The first 7 rows are patterns. Each new row is the sum of 2 different patterns, raised or lowered, with some noise. Before adding, each is slid sideways (what falls off one end comes back at the other) and multiplied by a number that may be negative. Names go in the order of the patterns.
In the rows, zero is written as 128.
Some rows, each with the names of its patterns after it:
[115 104 110 110 149 140 103 133 121 107 108  97 103 139 122 134 128 118
 114 121 106 161 115 128 113 149 133 104  97 140 113 153 113 104 141 119
 159 158 133]	(4)
[ 98 119 130 111  99  95 141 109 161 141 133 152 148 124 158 124 103 120
  99 136 111 139 140 118 102 145  98 115 135 110  97 118 134 112 157 112
 161 104 138]	(3)
[135 136 145 119 139 133 100 126 108 122 136 155 160 109 124 153 109 118
 120 133 135 145 110 120 120 110 157 148 157 103 157 112 136 155 114 140
 149 135 158]	(5)
[161 145  97 154 132 103 160 135 160 155 112 123 157 115 103 136  99  95
 108 142 143 138 131 130 149 142 112 161 123 101 127 157 156 140 100 120
 123  97 162]	(0)
[139 139 136 142 145 146 106 162  96 101 146 101 121 138  95 120 140  94
 130 147 109 129 157 146 100  97 110 122 112  95 128 106 151 129  96  95
 146 105 123]	(6)
[ 97 128 112 158 152 141 118 103  98 136 122 112 151 161 131 124 153 100
 114 145 124 145 133  98 131 114 108 129 128 139 107 157  95 110 115 145
 116 160 161]	(1)
[122 122 103 140 147 157 102 113  98 151 153  98 151  96 136 112  99 116
 146 123 139 130 107 132 108 108 110 160 156 150 140 162 159 158 153 134
 133 121 156]	(2)

New rows, each followed by the names of its patterns:
[153 140 166 135 109  94 160 110 144  93 116 154 144 131 142 106 135 127
  85 131 119 146  93 106 111 122 106 110 105 118 126 116 109 104 140 144
 124 164 143]	(4) (2)
[136 110 103 113 130  88 172 116 113 120 161 131  90 102 111 118 121 124
  90 152 118 147 160 145 132  87 116  81 129 127  80 111 117  79 103 110
 102 151 110]	(4) (3)
[ 81  98 121  86 123 145 130 120 128  97  75 110  98 128  97 111 113 112
  98 138 132  87 124 104 137  54 105  84 132 104  80 124 119 158  96 101
  50 109  81]	(3) (6)
[130  67 160 110 147  73 126  53  72 135  91  97  53  98  80 143 139 139
 119 130 117 112  74  84 105  62 139 103 101 120  81  83 148  81 109 131
  91  81  89]	(3) (1)
[159 108 164 133  91 156 148 105 145 165 143 151  89 109 113 136 195 187
 162 137 190 167 136 174 149 161 189 114 124 141 133 130 169  81  88  90
 171 177 115]	(0) (2)
[107 136 115 118 117 115 106  89  89 113  94 122 116  66 131 121 114 108
  94  65 148 119  61 132  72  83  73 101 117 132 101 123 129  84 121  66
  84 113 154]	(6) (2)
[ 99 119  85  96 122 128  92 120 114 135  98  97 111  77  85  64 114  91
  91 102 103 116  69  63  88  99 104  99 114  84  69  86 152  87 116 126
  72  75  51]	(5) (0)
[116 114 104  95 121 151  96 163 138 121 138 123 108 164 123 114 124 100
 126 112 125 167 114 111 135 123 124 120  92 114 110 156 107 138 128 151
 133 161 111]	(4) (3)
[120 100 140 117 148 110 100 173  97 198 195 127 152 122 112 154 164 137
 147 141 116 139 120  83  99 178 165 164 144 144 158 132 141 147 125 170
 159 141 165]	(4) (6)
[144 102 100  85 117 124 153 105 136  96  77  81  90  83  68  72 132  41
 136 147  83 107  87  81 152 112  91 155  75  58 106 122  53  80 145 108
 115  83  95]	(0) (6)
[177 106 108 129 141 117 125 120  98 101  94 111 165 159  84 133 168 100
 140 143 146 122 128  99 116 115  91 144 156 127 105 175 111 109 130 103
 159 154 137]	(5) (0)
[151 147 103 150 157 139 111  89 116 128 114 115 131 116 176 139 128 114
 148 100 114 162 150 128 164 161 159 117 161 101 126 158 125 145 128  97
 112 165  90]	(5) (6)
[130 126 160 121 164 168 168 188 137 114 122 159 115 166 147 124 176 101
 135 137 128 117 130 147 179 122 151 146 158 183 136 144  89  83 156 159
 140 177 167]	(4) (5)
[ 92 165 128 127 130 121 124 129 159 152  90 161  96  90 130  81 105 146
  96 125 139  91 118 138  97 151 145 144  91 117 116 106  94 108 115 125
 137 112 109]	(4) (6)
[146 133 133 132 121 113  67 130 126 105  77 106  66  80 144 123 112  91
  99 123 120 127 125 129 136 153  77  64 136 104 118 139 143 122 131  87
 115 139 113]	(1) (2)
[124  90 105 112 135 151  73 140  66  87 125 104 137 141 127 113 101 131
 116 104 133 127 106 125  77 107 106 128 141 103 109 145  61 109  99 123
  93 116 110]	(4) (5)
[ 87 106 129  97 123 146  99 114 136  80 118 127 114 164 129 111 131 103
  79  94 140 136  81 165 103 116 106 131  95 167 159 100 137  81 132 117
 157  87 116]	(5) (1)
[131 174 164 179 201 146 182 131 130 168 191 166 197 185 141 168 204 168
 161 190 155 196 154 173 159 180 169 166 186 191 202 128 186 135 161 143
 141 163 187]	(4) (3)
[154 145 109 119  79 124 114 106  84 124 103 146 131 130  70 103 123 131
 131  95 120  80  93 121 160 106  96 129 108 105  93 105 145 145 109 118
 143 103 143]	(4) (0)
[ 76 125  99 126 111  98 108  85  80 152 128 105 145 111 110 137  93 111
  87 109 139 149 139 135 116 100 124  58 137 166 153  63 155 114  74 124
 106 121 112]	(0) (6)
[ 79 106  78  87 112  92 106  78  99 107 136 113 151 122 152 122  87  71
 146 140 136 121 107 140 104 141 111 161 147 144 120 125 112 112 161  99
 168 156 150]	(1) (2)
[159 121 135  97  84 149 150 150 119 119 120 139 157 149 164 135 155 106
 128 142 123  91 177 142 147 133 106 146 161 166 182 162 131 119 116 146
 131 180 136]	(4) (1)
[ 99 115 155 144 140 148 124 167 152 152  92 112 152 184 123 157 159  99
  99 113 143  98 114 170  79 159 134  98 168 143 103 171 158 116 183 155
 132 138 123]	(0) (6)
[151 139 156 153 110 114 113 128 154 193 165 125 181 161 121 190 144 147
 157 106 145 153 142 133 140  98 132 105 143 158 137 120 137 162 139 152
 154 164 104]	(3) (0)
[ 86  69  59 144  66 119 113  99 128 112 108 120  68 132  74  73 131  77
  98 139  81 119 124  76  88  99 110 112 114 141  94  90  88  98  82  95
 115  97 142]	(5) (6)
[182 144 142 182 109 141 174 149 110 125 110 148 154 127 174 126 182 143
 113 128 185 117 169 171 154 173 187 174 163 143 162 133  99 183 118 168
 167 118 158]	(3) (6)
[ 95 164 114 128 127 128 129 150 118 128 147 122 169 111 129  90 123 145
 165  85 134 106 134 157 120 149  90 143  82 110  83 157 109 156 132 100
 141 126 132]	(3) (2)
[125  92 112 120 107 123 163 142  98  86 131 132 128 139 143  78  94 121
 146 131 115 178  84 130  79 100 147 120  83 117 161 108 181 169 151 136
 131 117 151]	(3) (0)
[ 95  87 127 110 141  97  95 147  91 153 173 129  91  82 100 135 148 138
 132 101  94  97 134  80 102 156  93 125  98  95 127 123  84 163 136 117
 140 171 146]	(4) (0)
[208 147 121 170 152 165 176 121 158 149  96 185 169 147 121 172 162 107
 204 129 164 162 150 134 202 166 101 157 109 145 153 173 154 137 127 158
 164 147 154]	(0) (1)
[116 124 160 124 154 116 137 122 157 172 168 127 136  91  94 151 150 158
  93 120 122 131 140 140 111 149 145 121 108 126 130 112 143 172 112 138
 111 147 164]	(4) (1)
[102 120  91 147 123 116  98 122 115 141 124 133 162 168 141 121 144  89
 131 131 112 114 132 108 146  89  93 100 136 147  79 161  72 110  98 113
  99 161 143]	(1) (2)
[126 120 104 101 163 139 151 155 108 107 109 139 146 139 133 104 170 133
 100 105 126 119 156 111 123 141 126 191 170 159 130 112 100  97 172 151
  97 157 141]	(4) (5)
[111 161 128 100 160 177 184 130 133 119 138 131 160 177 170 115 183 146
 120 178 139 174 165 104 131 150 121 119 165 133  96 115 169 138 140 135
 143 161 164]	(5) (0)
[ 94  58  70  69 100 108  97 117  73  86 140  97 120 118 106  99  91 104
 104  73 114 113 116  97 108  59 122 104 115  98  70 101  96 109  84  94
 104  93 100]	(4) (5)
[141 121 170 116 153  94 104 113 112 121 121 145 171 126 120 152  84 115
 138  91 128 104  88 124 128 126 102 112 147  81 134  82 107 109 149  91
 139 139  76]	(5) (1)
[119 118 147 108 155 150 134 142  95 128  77 176 116 153 106 114 112  88
 138 121 116  95  99 101 144 139 150 143 135 158 113  92 101 103 122 156
 119 129 140]	(5) (1)
[142  88 133 111 120 127 103  82 142  93  63 156 138 127 115 123 123 115
 125 136 110 121 113  87 100  87 126 117 143 107  82 110 124 119 147 140
 103 109 105]	(0) (1)
[161 180 147 100 119 110 106 157 150 124 124 158  90 103  96 131 137 161
 172 110 130 113 158 139 180 118 116  97 164 136 103 131 179 126 157 145
  90 138 145]	(4) (1)
[162 156 138 144  96 142 124 128 174 154 132 131 134 133 128 148 121 154
 164 116 161 147 158 102 151  99 110 128 135 129 124 154 129 179 161 134
 183 151 117]	(3) (0)
[186 181 184 185 196 179 205 184 204 184 145 178 189 154 151 200 205 212
 165 179 166 182 231 123 177 164 165 158 162 138 190 185 159 183 175 167
 160 184 176]	(6) (2)
[ 66  89 127 102  85 130  98 136 114  72  89 157 115 146 117 108 127  72
 133 105 120 118 129  84 139 106  91 110 126 119 132 143  95  95 106 121
 101  70 115]	(6) (2)
[122 151 115 164  94 116 118 154  86 142 109  98 151 110 118 132 110  95
  96  95 123  93 100 129 110 137 126 124  81 101 146 146  95 129 113 150
 130 140  94]	(5) (2)
[159 161 128 155 156 137 128 121 123 141 104  93  94 162  74 147 151 111
 109  94 102 150 115 130 154  83 105 103 157 124 129 170 105 117  78  79
 161 136  81]	(5) (0)
[169 138 136 119 129 138 181 128 138 119 130 157 132 171 120 138 108 100
 140 132 112 155 174 169 181 115 153 117 123 151 170 124 179 113 138 149
 171 120 121]	(4) (3)
[146 152 127 143 106 130 137 121 150 156 115 149 141 114 177 151 144 120
 167 120 132  86 166 117 180 130 117 162 153 186 149 154 100 108 117 104
 138 150  94]	(4) (3)
[105 104 106 152 108 120 108  93 111 107 126 119 158 129 163  89 130  90
 111 126 115 100 108 103 110 144 140 106 133 153 137 133 125  78 124 111
 117 112 102]	(4) (3)
[107  84  92 129 111 118 137 134  77 121  76 101 148 100 130 131 113 125
 115 102 161  97 126 106 111 120  78  83 133 125 163  86  90 148  92 134
 136 124 108]	(4) (5)
[159 112 150 167 145 155 137 124 143 125 127 136 144 102 157 134 167 128
 139 148 148 130  99 185 122 149 157 176 191 172 116 166 138  94 167 147
 166 101 179]	(3) (0)
[156 163 132 172 153 112 157 130 120 159 140 122 159 101 119 117 161 133
 137 152 164 142 140 124 124 147 142 159  91 120 126 132 140 138 134  99
 106 166  99]	(4) (6)
